The same things were measured in two ways. Each way mixes the same 9 hidden numbers, adds some noise and spreads widely along 5 directions of its own, which tell nothing about the thing.
(in the rows, 128 means zero)
Some things both ways: the first way, then the second way.
144,110,154,128,93,114,158,99,123,124,111,107,147,172,115,105,128
108,112,154,92,138,126,149,151,151,99,100,164,174,84,137,161,111,142,84,116,84,138

158,145,154,81,68,110,198,99,111,130,95,83,157,128,113,70,62
152,143,67,179,83,40,126,169,103,156,116,145,191,80,132,140,86,187,133,165,105,139

137,75,128,118,113,134,146,130,85,122,109,135,141,175,112,127,120
94,75,126,119,163,171,123,90,132,110,106,135,146,126,154,114,128,131,91,140,105,137

124,133,183,131,76,162,102,88,144,122,181,192,99,127,123,158,175
99,150,101,117,161,96,193,123,121,120,130,93,122,101,147,139,90,108,140,148,153,148

148,157,121,134,63,146,112,110,146,140,147,134,121,103,94,189,162
123,147,102,168,146,80,219,152,103,121,122,141,140,114,118,149,101,114,158,178,168,139

148,136,73,126,139,160,90,121,144,140,121,78,141,94,114,123,138
136,119,129,129,147,67,185,161,109,105,86,178,130,92,127,157,84,108,109,138,130,109

109,76,135,92,60,151,118,104,95,102,138,143,119,137,137,87,91
91,82,119,102,172,116,157,125,146,139,93,154,151,137,114,112,103,136,94,159,93,85

138,126,127,174,121,103,142,121,106,128,82,109,171,180,115,122,157
106,93,141,110,170,117,152,127,114,55,126,149,128,61,203,165,149,93,83,110,90,179

116,116,145,154,151,133,126,111,122,119,124,135,144,119,149,128,134
133,121,111,92,157,136,134,83,119,125,111,159,70,105,168,119,160,174,65,136,105,104

144,140,163,60,83,109,167,125,136,117,144,101,120,96,126,105,43
121,71,133,101,121,127,110,147,173,122,83,120,170,73,140,174,92,155,121,96,36,136

147,105,106,198,179,96,174,94,88,147,63,113,182,178,101,109,167
136,123,111,161,151,145,186,122,86,80,110,165,110,95,185,154,170,137,107,164,145,172

164,69,173,125,118,137,181,61,95,105,152,164,127,170,112,84,127
82,92,103,115,181,171,188,126,142,104,88,130,165,126,134,150,112,129,139,155,116,143

123,115,66,179,135,94,107,109,123,157,93,102,169,156,79,138,171
129,78,162,101,162,159,170,108,122,107,149,139,108,119,141,155,161,105,116,177,137,120

125,134,131,141,160,128,122,107,113,109,124,145,127,103,142,97,120
167,108,119,141,120,84,128,86,83,128,134,112,78,82,167,130,100,131,125,133,137,133

92,91,139,130,192,109,131,104,144,152,103,114,159,142,131,79,121
112,101,100,76,178,171,148,88,162,108,108,97,63,83,189,170,135,112,137,103,96,150

137,161,104,93,137,90,130,169,159,123,155,107,106,77,117,119,74
173,105,138,120,125,125,115,101,99,149,141,101,114,83,126,145,102,147,157,128,120,162

148,89,155,135,72,118,157,47,115,138,128,122,157,137,83,184,122
99,82,119,128,169,152,194,155,153,84,61,144,153,96,149,176,98,136,146,137,84,145

140,130,110,125,165,125,122,140,131,157,121,66,149,154,153,89,132
145,151,97,101,139,81,98,129,107,161,137,129,137,94,131,119,104,140,118,134,108,152

107,121,147,48,114,181,99,201,143,103,148,172,83,104,142,107,98
98,140,138,111,136,134,161,137,132,81,68,176,146,96,166,129,95,155,45,106,105,132

193,127,119,113,148,168,156,135,143,104,113,111,138,126,96,83,135
103,174,100,161,164,130,217,114,89,81,82,172,110,118,170,125,114,133,83,146,183,147

82,116,146,147,140,74,140,142,110,161,90,130,153,179,138,130,137
166,151,93,107,140,161,100,96,128,172,167,121,88,140,150,116,170,149,136,189,141,138

152,124,171,67,48,130,181,163,131,75,121,154,113,135,98,93,70
93,98,161,131,131,131,162,128,127,73,88,159,180,74,150,160,101,139,66,86,96,163

160,135,90,111,131,128,134,120,149,131,137,84,124,106,108,91,114
102,75,196,87,137,159,166,133,173,113,96,166,155,99,108,171,121,152,83,119,86,93

Other things, the second way, with their names:
q407: 137,89,105,129,139,157,102,121,147,145,96,157,145,155,125,119,118,135,127,172,110,106
q58: 153,81,116,88,145,93,121,143,140,178,121,148,123,135,82,143,102,104,152,183,113,67
q892: 154,119,125,119,110,54,126,169,100,119,134,154,149,91,143,139,82,109,111,167,119,116
q319: 133,123,100,117,165,93,186,144,117,150,119,197,128,106,100,171,172,158,109,177,129,99
q701: 109,110,116,103,149,152,149,120,141,87,63,131,135,62,167,171,100,163,111,79,67,165
q2: 140,150,121,153,116,68,162,140,86,112,76,201,139,81,138,124,100,185,46,114,124,115
q930: 161,74,167,122,112,112,138,90,89,142,166,129,114,74,121,154,140,157,108,143,129,127
q973: 188,122,107,124,117,74,111,100,101,160,170,119,66,78,151,150,141,129,140,153,128,125
q373: 81,92,158,86,179,159,156,81,153,118,117,162,123,115,136,118,174,164,29,110,88,113
q427: 165,125,92,100,145,109,112,106,116,148,124,149,81,99,148,155,140,123,125,132,118,129
q187: 82,119,116,126,131,127,171,111,120,85,111,155,152,72,172,137,145,188,43,119,102,139
q135: 177,119,170,116,113,146,102,122,119,144,139,182,124,131,115,125,149,157,89,173,135,109
q771: 154,99,153,137,98,133,114,100,108,113,119,135,115,105,161,124,101,144,96,147,119,121
q686: 119,161,91,176,144,110,193,125,89,86,109,105,119,114,172,143,68,63,168,152,196,184
q679: 108,134,118,116,180,102,194,117,116,118,92,111,106,120,135,120,58,93,143,134,153,129
q64: 127,90,154,76,178,128,152,105,110,101,120,136,92,98,147,139,103,90,113,129,120,129
q308: 144,111,145,74,190,152,131,140,131,122,100,172,118,133,130,127,130,125,111,148,89,132
q937: 114,118,123,119,145,136,147,110,158,172,142,113,139,147,87,135,108,93,147,165,159,112
q132: 130,120,135,108,184,143,181,132,132,95,82,136,107,114,140,169,79,62,160,119,142,155
q516: 89,74,128,113,165,160,172,121,178,98,120,123,141,113,150,184,138,80,138,138,103,136
q905: 144,124,56,136,192,91,172,124,88,118,107,120,81,121,162,141,89,72,188,175,154,144
q936: 129,154,77,160,137,105,168,98,59,114,114,110,130,62,171,129,112,178,129,127,140,200
q174: 129,137,145,111,131,117,162,119,153,163,121,122,123,127,97,125,93,162,115,148,135,92
q33: 145,150,117,121,149,110,187,164,131,126,88,174,148,85,109,177,128,172,126,125,114,150
q733: 121,95,118,132,165,151,150,47,105,159,121,102,115,109,101,116,130,189,121,118,129,148
q650: 117,115,110,140,165,130,186,124,93,108,100,157,143,113,145,123,124,159,101,168,132,137
q775: 148,82,125,154,91,129,114,126,152,150,101,138,146,114,122,149,100,164,138,150,95,106
q303: 141,151,125,115,156,154,192,149,159,113,63,152,103,115,141,169,113,154,139,133,108,130
q103: 133,127,103,139,83,107,129,119,149,137,114,160,120,99,152,148,121,169,84,148,122,82
q691: 117,99,177,107,149,186,216,147,171,104,100,155,120,133,109,191,124,92,140,163,156,95
q39: 108,129,120,100,110,174,120,115,185,137,115,135,136,103,159,139,162,222,70,130,66,116
q990: 176,123,148,135,108,124,151,95,152,185,139,116,63,133,97,152,117,142,160,157,153,89
q244: 171,153,117,129,151,120,165,117,83,123,130,151,90,110,145,142,129,119,137,161,171,150
q440: 109,107,85,136,173,105,174,105,110,90,127,100,89,81,207,133,134,127,122,137,106,164
q248: 118,95,118,136,140,137,180,117,137,75,79,149,94,80,190,179,121,120,105,113,107,125
q116: 94,125,152,84,144,150,195,145,178,108,96,166,145,92,119,191,119,136,99,127,118,108
q127: 162,146,131,144,116,131,144,108,92,99,117,149,81,98,181,138,130,138,97,136,147,151
q945: 160,140,155,112,85,121,126,127,134,154,145,134,142,95,110,138,120,187,112,153,121,119
q947: 112,107,154,85,162,152,135,123,111,89,138,109,164,74,157,152,116,113,121,116,100,202
q124: 155,160,131,76,124,158,103,118,136,170,174,158,134,129,116,122,180,181,96,178,131,131
q337: 132,108,116,132,119,101,126,119,101,101,130,101,136,65,176,146,94,126,133,119,102,176
q860: 115,150,142,67,151,132,171,127,146,130,116,163,119,97,119,159,127,133,84,129,139,104
q657: 147,148,63,148,172,138,159,104,83,101,118,139,87,100,196,144,160,131,136,157,147,184
q583: 141,126,122,122,140,85,151,98,83,163,123,134,140,79,88,130,110,196,115,122,127,140
q145: 115,135,88,148,129,107,154,130,76,96,107,131,174,89,162,123,88,150,118,163,135,167
q942: 158,101,133,126,118,83,124,102,82,113,124,133,111,77,157,125,86,127,105,127,125,135
q828: 137,127,106,139,129,74,115,106,78,158,156,131,162,75,115,131,130,166,112,123,129,171
q829: 129,121,149,95,192,140,187,127,119,89,135,122,85,121,169,137,131,74,140,160,130,161
q857: 122,77,157,107,127,202,105,78,191,125,103,121,101,111,160,149,146,165,95,103,76,117
q548: 143,125,74,130,133,137,128,73,103,155,145,97,101,109,147,133,136,154,146,158,148,143
q982: 117,66,136,132,144,167,180,139,170,101,108,181,127,112,143,191,179,122,104,163,105,104
q81: 130,80,103,145,106,111,109,100,135,147,127,108,121,119,143,140,90,102,135,151,125,105
q631: 108,117,159,99,136,174,160,72,153,104,144,90,64,102,186,150,126,92,105,121,146,132
q368: 134,104,119,109,160,129,182,145,121,96,139,123,117,94,154,185,128,80,175,174,136,148
q42: 139,63,176,58,173,177,118,122,152,118,110,155,128,107,129,150,138,136,108,126,57,125
q225: 173,86,145,107,145,114,123,94,117,169,113,187,75,127,103,119,149,175,91,158,108,62
q606: 99,137,125,120,166,118,181,98,127,121,157,86,104,117,157,131,112,87,138,158,163,141
q504: 102,139,101,164,167,144,237,136,116,80,101,152,126,129,163,146,132,121,121,181,173,136
q9: 135,131,93,137,136,86,174,159,126,123,82,155,149,73,132,167,107,190,128,133,94,137
q591: 167,102,163,148,102,113,134,144,84,91,136,159,147,82,169,149,124,139,102,150,113,165
q901: 121,113,107,139,185,117,213,141,106,97,131,168,116,118,146,168,164,84,132,184,155,144
q428: 112,110,124,133,144,177,163,71,141,124,127,100,104,94,156,153,149,150,126,120,129,156
q975: 129,154,135,124,151,149,176,152,146,95,94,151,116,127,169,135,116,125,112,146,121,148
q221: 105,104,117,130,138,92,176,149,112,73,75,168,146,68,167,162,91,129,81,119,106,133
q845: 103,193,134,106,123,112,173,158,112,60,104,142,150,64,198,133,95,154,66,118,117,178
q484: 91,113,112,126,158,197,189,87,174,97,85,132,72,146,178,139,136,123,100,156,139,92
q295: 99,102,123,124,155,105,176,112,114,110,86,123,137,83,136,141,84,145,115,110,114,137
q782: 162,88,145,130,101,97,153,148,129,138,99,146,149,67,104,193,99,163,142,123,94,116
q811: 145,148,116,152,119,122,130,127,84,112,101,176,155,102,152,104,135,210,67,151,114,158
q497: 159,119,147,103,120,151,113,140,155,149,93,165,133,144,100,151,89,117,126,146,133,97
q241: 161,109,135,68,133,86,116,154,137,167,129,152,133,103,91,163,87,114,137,162,109,84
q928: 173,109,172,121,111,101,130,122,106,144,141,107,121,100,121,139,68,115,148,144,132,134
q743: 119,113,163,102,160,155,179,142,176,131,131,148,130,131,114,160,152,124,115,164,119,113
q507: 178,147,124,93,111,81,103,84,81,151,189,101,65,77,153,135,124,112,121,142,157,133
q904: 146,133,146,85,182,168,129,96,136,102,100,133,67,118,176,130,123,107,108,105,112,155
q501: 119,87,170,68,158,144,107,129,152,136,147,171,161,119,116,135,161,133,63,139,85,116
q160: 120,103,138,114,185,77,191,170,121,107,75,193,141,108,116,146,102,117,95,139,99,114
q353: 168,107,106,157,109,77,138,137,90,124,117,133,132,64,154,163,107,163,141,143,104,153
q393: 136,120,67,85,195,105,150,116,133,160,114,95,85,119,120,163,81,55,205,149,145,127
q819: 136,154,101,99,184,153,175,152,149,136,96,153,126,133,111,158,125,117,160,158,137,140
q193: 114,129,181,103,140,122,141,118,100,62,120,153,130,73,195,115,121,139,35,94,101,171
q134: 154,142,151,111,117,117,123,98,98,157,128,146,133,89,112,112,122,209,78,129,125,130
q820: 135,97,118,151,154,97,199,126,118,149,118,157,121,107,98,162,147,162,127,164,134,104
q170: 112,108,88,137,169,101,175,121,115,105,95,145,132,68,142,179,123,111,126,104,119,156
q951: 134,108,110,122,130,115,139,130,125,128,136,140,135,123,154,122,133,142,114,196,113,106
q375: 159,137,106,123,130,104,145,99,78,146,109,114,115,82,122,127,76,177,137,128,141,141
q395: 172,136,100,155,97,95,117,112,124,171,140,151,101,120,122,138,132,148,117,164,146,101
q697: 82,132,166,79,188,194,225,136,177,80,65,170,121,125,125,179,123,106,95,112,138,123
q503: 142,149,79,102,151,129,127,132,131,155,96,166,123,115,121,149,129,155,122,140,121,120
q73: 138,97,159,108,113,157,117,104,163,153,113,118,127,121,114,130,103,170,104,134,102,99
q792: 133,126,108,128,143,120,159,104,95,141,166,132,114,128,131,131,144,99,125,189,183,125

Some of these things the first way, each followed by its name:
120,172,113,159,169,90,132,128,128,142,99,92,153,108,150,88,125 -> q973
176,174,118,97,117,147,140,132,169,119,115,93,150,52,80,167,92 -> q248
99,101,93,124,167,148,119,159,144,174,106,115,143,122,123,151,150 -> q170
100,125,128,125,105,135,88,129,102,130,109,140,133,156,137,98,142 -> q892
152,194,122,118,182,154,126,172,123,137,135,133,97,78,165,121,135 -> q395
133,124,89,96,178,134,123,158,169,180,103,46,162,119,117,125,119 -> q503
109,129,147,141,149,102,142,110,119,147,136,147,110,144,152,90,145 -> q945
172,123,141,76,87,142,156,136,140,108,137,130,137,125,74,111,93 -> q145
69,75,140,145,89,111,131,104,146,158,138,146,130,131,125,181,148 -> q583
140,134,163,95,103,104,164,125,116,97,122,137,127,136,122,60,75 -> q337
141,131,142,153,146,97,130,92,97,100,141,144,102,147,148,67,124 -> q928
137,124,129,145,133,88,176,134,129,145,72,93,188,150,95,137,116 -> q657
127,103,117,149,153,135,87,116,129,103,146,140,126,137,131,113,146 -> q64
175,167,105,109,156,114,151,151,164,130,96,40,177,100,105,111,86 -> q427
62,142,128,118,106,82,111,204,149,171,122,137,121,156,132,155,137 -> q124
182,145,114,138,162,169,147,120,133,119,120,91,134,99,140,116,143 -> q2
138,143,115,135,147,99,159,106,121,144,109,102,148,106,121,102,106 -> q353
194,184,132,103,98,136,135,125,151,91,153,112,117,115,104,56,116 -> q606
128,101,143,112,166,164,126,107,108,120,115,162,125,125,126,84,127 -> q484
97,106,127,107,146,112,113,146,140,152,134,118,117,146,141,98,120 -> q819
86,143,154,125,87,114,112,147,114,127,158,184,78,132,160,127,140 -> q743
164,125,147,129,150,150,143,96,87,125,103,133,142,149,126,108,134 -> q81
157,165,123,188,157,112,125,130,91,135,132,154,117,138,135,177,181 -> q591
145,155,144,111,133,107,155,137,136,134,121,112,127,93,123,171,91 -> q857
169,120,63,133,150,146,123,120,133,147,135,85,146,108,94,128,144 -> q650
112,154,163,90,90,119,149,171,162,128,153,176,94,80,109,188,104 -> q428
173,128,133,120,148,160,123,125,170,116,161,131,106,126,106,123,159 -> q697
144,113,128,109,134,115,176,127,159,140,120,111,155,124,86,117,112 -> q936
160,125,126,145,118,117,156,127,114,111,92,129,158,178,91,72,149 -> q792
138,107,92,124,129,143,111,114,107,107,134,94,123,125,156,54,112 -> q160
135,126,129,105,133,118,135,112,124,129,135,115,113,112,133,101,98 -> q73
175,175,125,109,212,180,136,134,129,146,121,117,123,89,147,75,146 -> q103
124,147,141,133,65,124,154,110,125,111,160,164,103,71,133,153,114 -> q820
108,82,124,156,147,127,107,72,75,137,114,121,141,174,161,77,144 -> q58
155,159,162,147,144,126,155,83,134,129,173,155,99,78,139,157,139 -> q782
133,109,143,216,129,109,142,43,79,110,124,128,148,126,167,162,151 -> q225
159,153,135,98,137,128,122,127,143,100,152,100,118,120,144,35,95 -> q241
148,130,89,144,129,121,108,111,136,132,98,78,166,120,97,143,129 -> q942
89,72,154,142,77,132,151,98,126,163,83,148,171,173,88,167,165 -> q187
164,129,117,69,166,144,118,130,165,113,143,72,140,110,118,32,75 -> q393
96,79,154,137,118,78,148,132,107,121,125,159,127,211,127,72,130 -> q947
174,146,77,169,182,131,104,134,130,131,113,71,146,148,129,106,170 -> q193
101,109,139,150,124,102,130,154,76,122,123,149,113,197,178,82,144 -> q501
92,64,168,136,89,120,120,75,93,106,112,167,151,163,119,118,113 -> q905
117,164,125,108,145,176,60,137,154,143,212,164,52,63,172,150,161 -> q174
